The rows of a group lie close to one hidden flat surface of 13 dimensions, which passes through zero. Surfaces can cross.
In the rows, 128 means zero.
Known rows, each followed by its group:
[150 130 166 161 126 161 119 101 189 111 142  71  89 135 147 137 105 110]	Z_135
[136 131 111 102 121 121 145 101  92 157 106 162 171 195  74  74 159 124]	Z_509
[164 113 156 117  93 121 145  96  94 157 139 161 130  78 126  84 115 131]	Z_250
[125 158 123 168 150 113  89 155 167 150  99 120 105 133 171 132 190 157]	Z_135
[183 120 104 114  43 138 154 113 135 205 133 128 217 169 126 107 153 137]	Z_250
[130  85 104  81 158 134  94 130 107 143 106  99 138 177 137  95 138 104]	Z_250
[130 151 185 108 157 120 118 147  75 143 145 137 101  51 171  77  95 108]	Z_509
[169 144 129 127 113 128 111 149  76  82 118  61 137 129  92 125 116 128]	Z_509
[162 128 191 149  98 133 172 148  78 137 112 110 196 170  63 117  86 118]	Z_407
[152 157 111 125 150 171 105 104  94  96 100 129 150 123 113  94  91 170]	Z_49
[193  68 148 149 145 198 114 170 185 130 140 158 112 112  87 116 117 175]	Z_407
[122 132 160 132  83 122 155 149 146 163 150 117  90 103 155 115 143  87]	Z_407
[135 149 192 133 159 144 111 140  90 128  88 111 133 103 126  67 100 128]	Z_993
[170 123 163 181 155 123 122 189  93 107 121 111 137  93 162 152 112 130]	Z_407
[136 117  99  93  85 160 135 142 144 137 131 116 108 180 117 185 102 137]	Z_509
[127 111 116 161 155 155 132 107 134  80 106 111 121 173 105 135 127 110]	Z_407
[122 102 158 153 137 152  89 165  97  91  73  31 119 153  94 144 116 119]	Z_49
[ 82 135 145 124 181 160 110 172  81 113  94  80 145 156 176 176  86  98]	Z_49
[158 145 133  86 121  96  91 129  82 110 109 112  96 116  96 125 129 158]	Z_993
[ 93 130 143 155 168 116 112 121 163 113 141 140 124  67 151  92 115 153]	Z_49
[ 88 111 114 147 166 122 135 155 165 123 133 156 140 152 112 130 140 129]	Z_49
[125 100 131  89 136 112  82 121 133 164 114 117 111 143 127 117 137 159]	Z_993
[ 92 131 112 174 129 182 130  72 146 149  99 147 115 130 121  57 172 116]	Z_993
[103 171 152  61 122 141 170 163 166 117 123 179 113  53 166 222 110  95]	Z_135
[120  89  95 124  70  86 150 165 169 164 133 129 123 162 128 143 165 129]	Z_407
[149 146 124  59 166 194 100 124 142 145 115 183  92  66 197 153 127 123]	Z_135
[156 173 128 183 137 158 158 186 144  75 125 116 122 189 123 176  92 137]	Z_993
[154 119  89 135 135 112 105 127 153 100 208 114 135 131  83 174 146 159]	Z_49
[115 123 176 149 121 136 117 160 142 175 122  96 157 172 111 118 106 159]	Z_250
[131 118  32 116 116 147 130 141 170 145 189 142 125 175 154 120 131 145]	Z_318
[140 165 140 161 130 192 116 124 154 202 124 159 133 161 129  83 171 149]	Z_407
[117 163 125 122 114 118  99 118 137  87 113  66  98 112 133 154 152 109]	Z_993
[156 112  81 109 131 157 149 101  65  62 111 114 152 166 107 164 103  91]	Z_49
[124 112 114 121 141 107 108 132 141 146 119 129 163 160 125 158 137 155]	Z_993
[ 80 130 111  97  55 100 135  73  97 118 140  88 103 136 112 131  68 140]	Z_250
[130 148 114  91 126 176 141 123 112 107 128 158 112  84 151 157 112 109]	Z_135
[141  94  78 174 123 175 119 130 115 136 153 135 131 117 182 122  99 149]	Z_993
[147 144 154 110 147 147 123 124  90 166 117 143 156 127 158  87  94 132]	Z_49
[110 124 133 160 118 131 160 170 126 119 130 105 118 127 162  94 128  82]	Z_509
[114 116 160 145  86 107 100  99 118 172 111 107 133  90 155 111  81 182]	Z_250
[158 130 135 164 112 103 130 114 151 133 180 125 104 146 108 128 121 153]	Z_318
[106 110 164 125 128  80  85 123 153 170 113  99 112  89 172 165 157 140]	Z_49
[215 178 178 130 120 158 118 153 136 141 118 118 100 124 147 105 128 145]	Z_135
[ 97 102 125 150 173 107 123 138 167 130 137 164  89 140 136 163 155 128]	Z_250
[119 109 139 149 168 117 114 126 145 114  97 133 168 115 122  86 119 154]	Z_250
[126 174 142  79 154 138 113 102 147 124  99 154 102 150 132 163 137 126]	Z_993
[134 170 125 172  46 146 181  85 138 158 127 113 190 188 159 152  81 139]	Z_49
[113  97 164 117  90 121 162 143 154 142 145  97 140 124 114  76  93 109]	Z_250
[142 175 111 155 122 127 134 159 116 150 169 111 164 168 175 103 107 134]	Z_49
[133 122 117  92 124 136 119  89 120 125 132 145 151 111 120 170  92 156]	Z_49
[156 136 162 145 147 105 167 166 115 109 147 190 131 101  84 150 132 131]	Z_250
[153 167  99 127 135 131  86 124 129 115 131 103 104 164 130 141 125 167]	Z_135
[123 118 133 146 185 196 101 152 142 176 110 143 150 192 144 106  97 167]	Z_407
[160 125 166 125 127 155 141  51  92 134 149 117 133  94 131 131 127  74]	Z_407
[142 136 124 108 109  87 171 117  86 126 128 145 112 106 138  92 169  66]	Z_407
[ 78 118 132  90 131  74 104 161  86 141 158  87 112 157  98 145 126 123]	Z_135
[147 113 111 149 113 131 117 132 145 186 170 116 122 164 170 113 173 119]	Z_509
[188  99 130 132 155 104 124  92 114 169 150 199 204 107 119 154 158 157]	Z_407
[132 186  92 147 123 189 131  92 170 148 190 160 137 180  96 190 157 151]	Z_407
[188 106  72 115 165 145 125  93 125  70 131 163 104 149 103 135 166 117]	Z_993
[119 111 128  97 118 103 106 136 132  92 136 107  87  79 111 103 108 138]	Z_993
[176 157 103 166 155 146 100  93 104  72 131 127 121 143  81  94 128 172]	Z_318
[112 119  86 112 149 155  65 151  56 114 152 124 153  51 114 182 158 135]	Z_135
[134  99  99 121 132 119  59 104  86 124 117  86 148 133 117 139 120 172]	Z_318
[ 91 133 125 176 147 140 126 176 140 132  72 110 132 194 158 114 113 137]	Z_509
[142 168 114 132 129 181  78 108 128 124 175  90 108 125 138 148  82 175]	Z_135
[148 104 148  87 114 101 138 178 133 149 158 131 152 116  85 113 124 140]	Z_318
[127 128  79 159 141  99 150  84 194  72  94 141 120 171 135 172 155 125]	Z_135
[121  89 154 142 202 163  59 103 129 143 106 108 168 123 117 139 130 152]	Z_318
[ 85 138 127 120  79 152 110 137 166 150 119  92  81 161 122 129 114 155]	Z_993
[134 130 140 151 136 116 130 139 159 129 141 134  81 140 131 120 154 118]	Z_993
[ 78 127 153  94 129 100  83 155 123 177 131  94 133 148 142 139 102 158]	Z_509
[145 148 110 105 102 127 168  54  97 123 197 142 100 136  82  93 175  65]	Z_250
[169 108 141 159 156  93 107 130 134 121 150 129 136 133  82  88 169 150]	Z_318
[129  78 133 117 142  93 113 102 126 151 110 113 154 140 159 181 133 115]	Z_318
[163 135 166 151  90 144  99 150 138  73  94  40 122 106  92 178  94 150]	Z_509
[159 134 112 132 157 147 126 147  95 112 140 119 165 151 122 128 138 106]	Z_318
[ 78 146 122 164 123 156 121 117  91 131 141 138 155 129  71  92 121 157]	Z_318
[173 133 143 172 165 134 142 117 139 124 119 202 105 102 124 127 168 134]	Z_250
[188 163 112 152 156 200  85  78  95  91 118  77  96 163 174 118  61 160]	Z_318
[166 111 139 157 106 132 153 107 130 125 103 140 177 104 133 102 111 140]	Z_135
[ 68 120 135 203  96 174 147 129 107 141 156  99 133 114 112  97 134 104]	Z_135
[153 101 171 144 170 169 122 162 141 205 174 159 139 146 162 118 115 123]	Z_407
[126 110 146 135 148 137 115 132 133 149 161 114 173 105 132 104 103 138]	Z_509
[136 142 175 173 181 176  99 143 113 148  80 139 134 157 126 127 104 174]	Z_250
[101 125 106 109 152 158 137 143 143 135 157 173 156 110 119 126 134 128]	Z_318
[115 164 136 147 128  93 156 128 110 161 160 166 197 138 110 119 133 151]	Z_509
[ 76 133 114 130 134 125 103 139 131 148 109 119 156 134 160 143 101 161]	Z_318
[124  85 150 174 133  97  74 104 207 132 192  61 120  70 124 156 169 139]	Z_509
[124 113  91 138  79 153 146 149 132 105 133  63 118 181 143 153 115  95]	Z_49
[ 54 151 150 131 110 205 105 154 124 147 130  90 123  99  99 124 126 119]	Z_318
[ 62 104 117 144 127 100 119 150 151 154 103 146 182  60 184 162 128 155]	Z_135
[115 203 105 160 154 145 139 125  99 146 171 174 133 139 168 112 134 135]	Z_509
[164 146 126 137  90 143 137 139 103 140 121 140  98 119 145 163 143 127]	Z_250
[ 66 161 113 196 173 146 136 104 165  97  74 155 166 166 105 103 154 150]	Z_509
[132 133 103 148 128 125 118 177 126 108  43 133 115  95 180 108 131 159]	Z_407
[132 103  89 134 138 175 118  80 174 126 107 156  93 129 147  87 145 133]	Z_49
[ 54 107 145 106 109 136 214 141 164 137 110 181 171 107 137  94  90  78]	Z_993

New rows. What belongs after each?
[148  89 117  98 110  72 157 193 170  82 175 120  80 131 117 163 101 122]	Z_993
[ 77 177  96 152  96 168  97 188 136 116 154  50 108 111 148 139 149 120]	Z_318
[ 94 121 103 109 143 112 106 168  75 148  75 125 116 162 129 105 180 112]	Z_135
[155 101 108 137 121 102 113 130 121 120  94 138 115 113 141 132 137 153]	Z_250
[143 145 129 135  93 122 115 149 144 124  27  99  92 179 143  75 111 172]	Z_318
[182 168  92 130 121 179  78 118 125 133 149  82 105 163 148 136 142 155]	Z_49
[129 189 129 132 138 146 132 132 109  57  99 140  66 121 103 172 115 129]	Z_509
[118 141 139 135  96 140 148 143 174 112 160  79 116 154  99 171 136 102]	Z_993
[142 114 202 149 131 138 148  94 130 131 160 144 160  99  74 113  85 128]	Z_49
[138 117 104 112 134 125 105 134  90 131  63 129 138 153 149 100 109 170]	Z_993
[103 165 118 146 122 135 137 111 142 117 180 141  93 118 126 128 120 125]	Z_135
[137 164  87 189 152 141  99  76 169  86 105  95 172 111 139  92 181 134]	Z_250
[140 135 136  99 165  88  86 152  70  65 130  90  90  73 115  79 117 129]	Z_407
[132 125 123 105 149  55 120 113 173 102 132 150 126 102 152 163 135 151]	Z_135
[ 96 162 108 118 160 163 158  81  89 153 117 181 172 159 197 168  97  97]	Z_407
[119 168  78 146 148 143  71 145 120 150 104 145 107  98 190 127 181 172]	Z_135
[127 107 147  73 136 127 119  97 128 163 115 173 141 128 121 183 120 139]	Z_49
[144 123 110 127 128 135 173 129 120  55 165 135 106 140  86 179 106  92]	Z_407
[107 191 106 143  86 127 125  93 138  99 131 100 181 121  89 176 125 161]	Z_509
[ 83 108 107 121 128 103 164 160 116 177 188 167 222 145 134 138 109 131]	Z_318
[122 103 125 118 155 128  87 161 136 110 122 111 104 114 109 103 150 137]	Z_49
[130 161  75 127 139  98 140 156  95  74 117 143 154 140 107 135 131 146]	Z_49
[152 130 153 140 108 154 129 147 133 194 127 146 106 176 160 119 133 130]	Z_509
[138 129  84 199 105 132 145 104 111 132 167 144 123  96 167 131 178 110]	Z_993
[145 167 119 107 107 186 157 165 121 128 145 145 132 156 116  86  64 146]	Z_318
[ 93 152 106 100 154 145  91 154 197 130 192  95 188 116 148 208 127 139]	Z_250
[ 94  90 182 131 102 123 184 194 129 168 174 106 152 139 115  70  94  71]	Z_509
[106 149 139  90 159 113 128 156  78 115 135 149 136 127 104 129  86 148]	Z_509
[124 147 120 154 104 131 132 152 140 146  87 129 143 156 146 159 129 160]	Z_250
[126 108 134 108 158 152 124 163 114 136 151 137 154 193  75 131  87 145]	Z_509
[153 140 140 131  87 180 166  95 136  72 120  76  77 112 151 139  96  56]	Z_135
[143 169 108 166 131 137 160 143 141 122 158 153 128 162 148  70 105 143]	Z_318
[181 109 149  94 155  98  98 146  94 134 115 124 111 129 131 113 112 146]	Z_993
[128 152 178 145 109 111 141 145 145 184 138 151 139 159 100 151 127 161]	Z_509
[151 126 101 120 160 160 133 102 134 147 137 160 196 162 114 107 159 121]	Z_250
[138  94  91 106 211 129  75 102  97 100  89 152  97 133 149 109 151 129]	Z_250
[123 123 164 154 162 154  92 148 161 111 179  97 117 126  59 177 126 147]	Z_49
[165 160  95 106 103 167  76 114 103 115 125  68  79 133 121 116 149 134]	Z_407
[ 87 118 136 108  75 132 102 118 133 153 117  59  96 110 188 200 107 112]	Z_318
[182 147 145 113  97 158 119  76 118 167 120 141  92 164  90 105 177 120]	Z_509
[106  96 124 114 118  60 116 118 179 150  94 152 101  93 181 174 149 152]	Z_509
[120  66 203 108 112 119 152 138 101 138 132  77 132 102 143 125  54  79]	Z_407
[ 84 127  86 135  65 102 120  90  91 129 147  98  97 102 131 143 139 131]	Z_318
[113 168 108 108 113 111 164 136 120  77 142 131 128 103 114 152 123 103]	Z_250
[ 92 199 179 143 114 141 146 142  97 133 139 112 134 139  92 101 111 118]	Z_509
[112 119 100 138 125  48 146 106 157 108 121 128  88 166 138 126 163 106]	Z_135
[147 166  90 207 104 150 113 102 148 139 169  86 222 160 128 148 151 164]	Z_509
[133 110 142 171 150 134 120  72 116 128 111 180 111 122 100  99  99 176]	Z_250
[205 124 126 120 140 108 101  46 110 150 139 164 124  89 141 109 168 134]	Z_49
[ 98 103 141 124 100 132 159 121 147 161 137 158  78 150 133 115 118 102]	Z_250
[120 183 176 107 102 112 143 105 114 112  86 132  96  87  84 136 132 129]	Z_509
[161  82 116 135 128  72 136 136 149 126 141 154 102 125 129 149 177 117]	Z_509
[109 143 142  86  56 117 193 180 113 139 165 131 115 111 127 127  87  95]	Z_49
[130  80 134  68 150  98 118  96 107 166 154 154 148 116 103  77 148 112]	Z_509
[146 156 143  89 149 198 108 161 174 105 146 130 124 117  86 154  94 154]	Z_318
[169 140 165 154 153 150  85 176 123 145 141 115  56  95 179 168 155 124]	Z_250
[147 116 104 129 186 127 151  77  87  87 122 155 137 175 114 119 148  85]	Z_407
[ 82 146  58 137  98 166  87 108 204 131 108 112  75 137 186 160 151 153]	Z_407
[142 161  96 139 112 120 164  77 103  99 177 147 193  94  95 107 153 111]	Z_509
[134 107 177 117 143  99 163 155 164 158 133 135 136 149 131 123 150  79]	Z_993
[128 115 134  82 132 159  87 128 128 147 133 110  83 179  96 158 115 140]	Z_509
[115 152 143 152 125 133 123 153  73 118 151 103 113 101  99 114 139 112]	Z_135
[ 90  79 148 104 141  79 106 107 152 115 161  84 128 105 113 149 101 132]	Z_407
[147 120 146  79 122 142 136 171  86 130 115 144 158 125 106 106  67 159]	Z_407
[142 168 102 107  79 131 122 145 115 129 129 127 147 163 115 227  88 187]	Z_509
[111 114 168 121 165 128  81 160 131 130 148  69 149 138 114 128 107 141]	Z_250
[162 118 131 144 150 156  49 121 109 130 105  84 120 131 142 152 109 191]	Z_250
[202 122 147  88 201 116  72 145  43 106  91 146 130  68 106  96 180 131]	Z_135
[198  81 100 158 120 175 115 211 139 132 178  78 108 197 155 195  98 141]	Z_509
[118 111 181 117 134 138 143 137 177 160 157 114 120 174 101 151 108 109]	Z_135
[ 87 116  73 139 159  77 107  96 130 127 154 117 206 110 136 108 156 144]	Z_509
[163 166 137 157 128 112 147  71  97  99 158 139 148 103  94 159 166 110]	Z_407
[158 131 145 127  94  96 162 141 151 124 146 148 139  78 138 145 133 120]	Z_135
[111 132 142 123 156 115 125 139 122 117 119 146  82 100 160 111 131 108]	Z_509
[127 175 118 152 141 110 107 143  92 174  81 148 110 166 198 121 149 157]	Z_509
[ 98 133 128 100  95 138 158 187 146  90 112 105  86 127 142 177  79 115]	Z_250
[117  96 130 161 176 136  94 110 190 128 119 141 178 110 134 122 112 186]	Z_250
[124 145 118 167 131  93 126 114 134 111 162 141 134 121  77 136 138 170]	Z_318
[ 96 174 147 122 106 133 154 171 149 168 139 116 166 125 169 138 145  92]	Z_250
[170 150 118 123  99 139 146 135 116 132 160 132 109 160 123 179 133 113]	Z_993
[131 180 130 130  93 107 160 154 142  85  92 129 143 162  97 175  87 169]	Z_318
[128 103 115  84 130  69 122 110 128 136 114 171  88  68 139 148 189 112]	Z_49
[173 164 145 129 115 124 164 159 154 126 162 157 106 140  93 157 172 103]	Z_135
[163 143 132 147  88 119 139 168 122 137 167 113 162 141  73 170 147 137]	Z_135
[133 125 132 214 109 150 143  58 121 146 131 134 111 211  75 113 150 139]	Z_318
[113 124  64  95  83 133  98 115 119 120 162 107  87  94 152 142 122 136]	Z_318
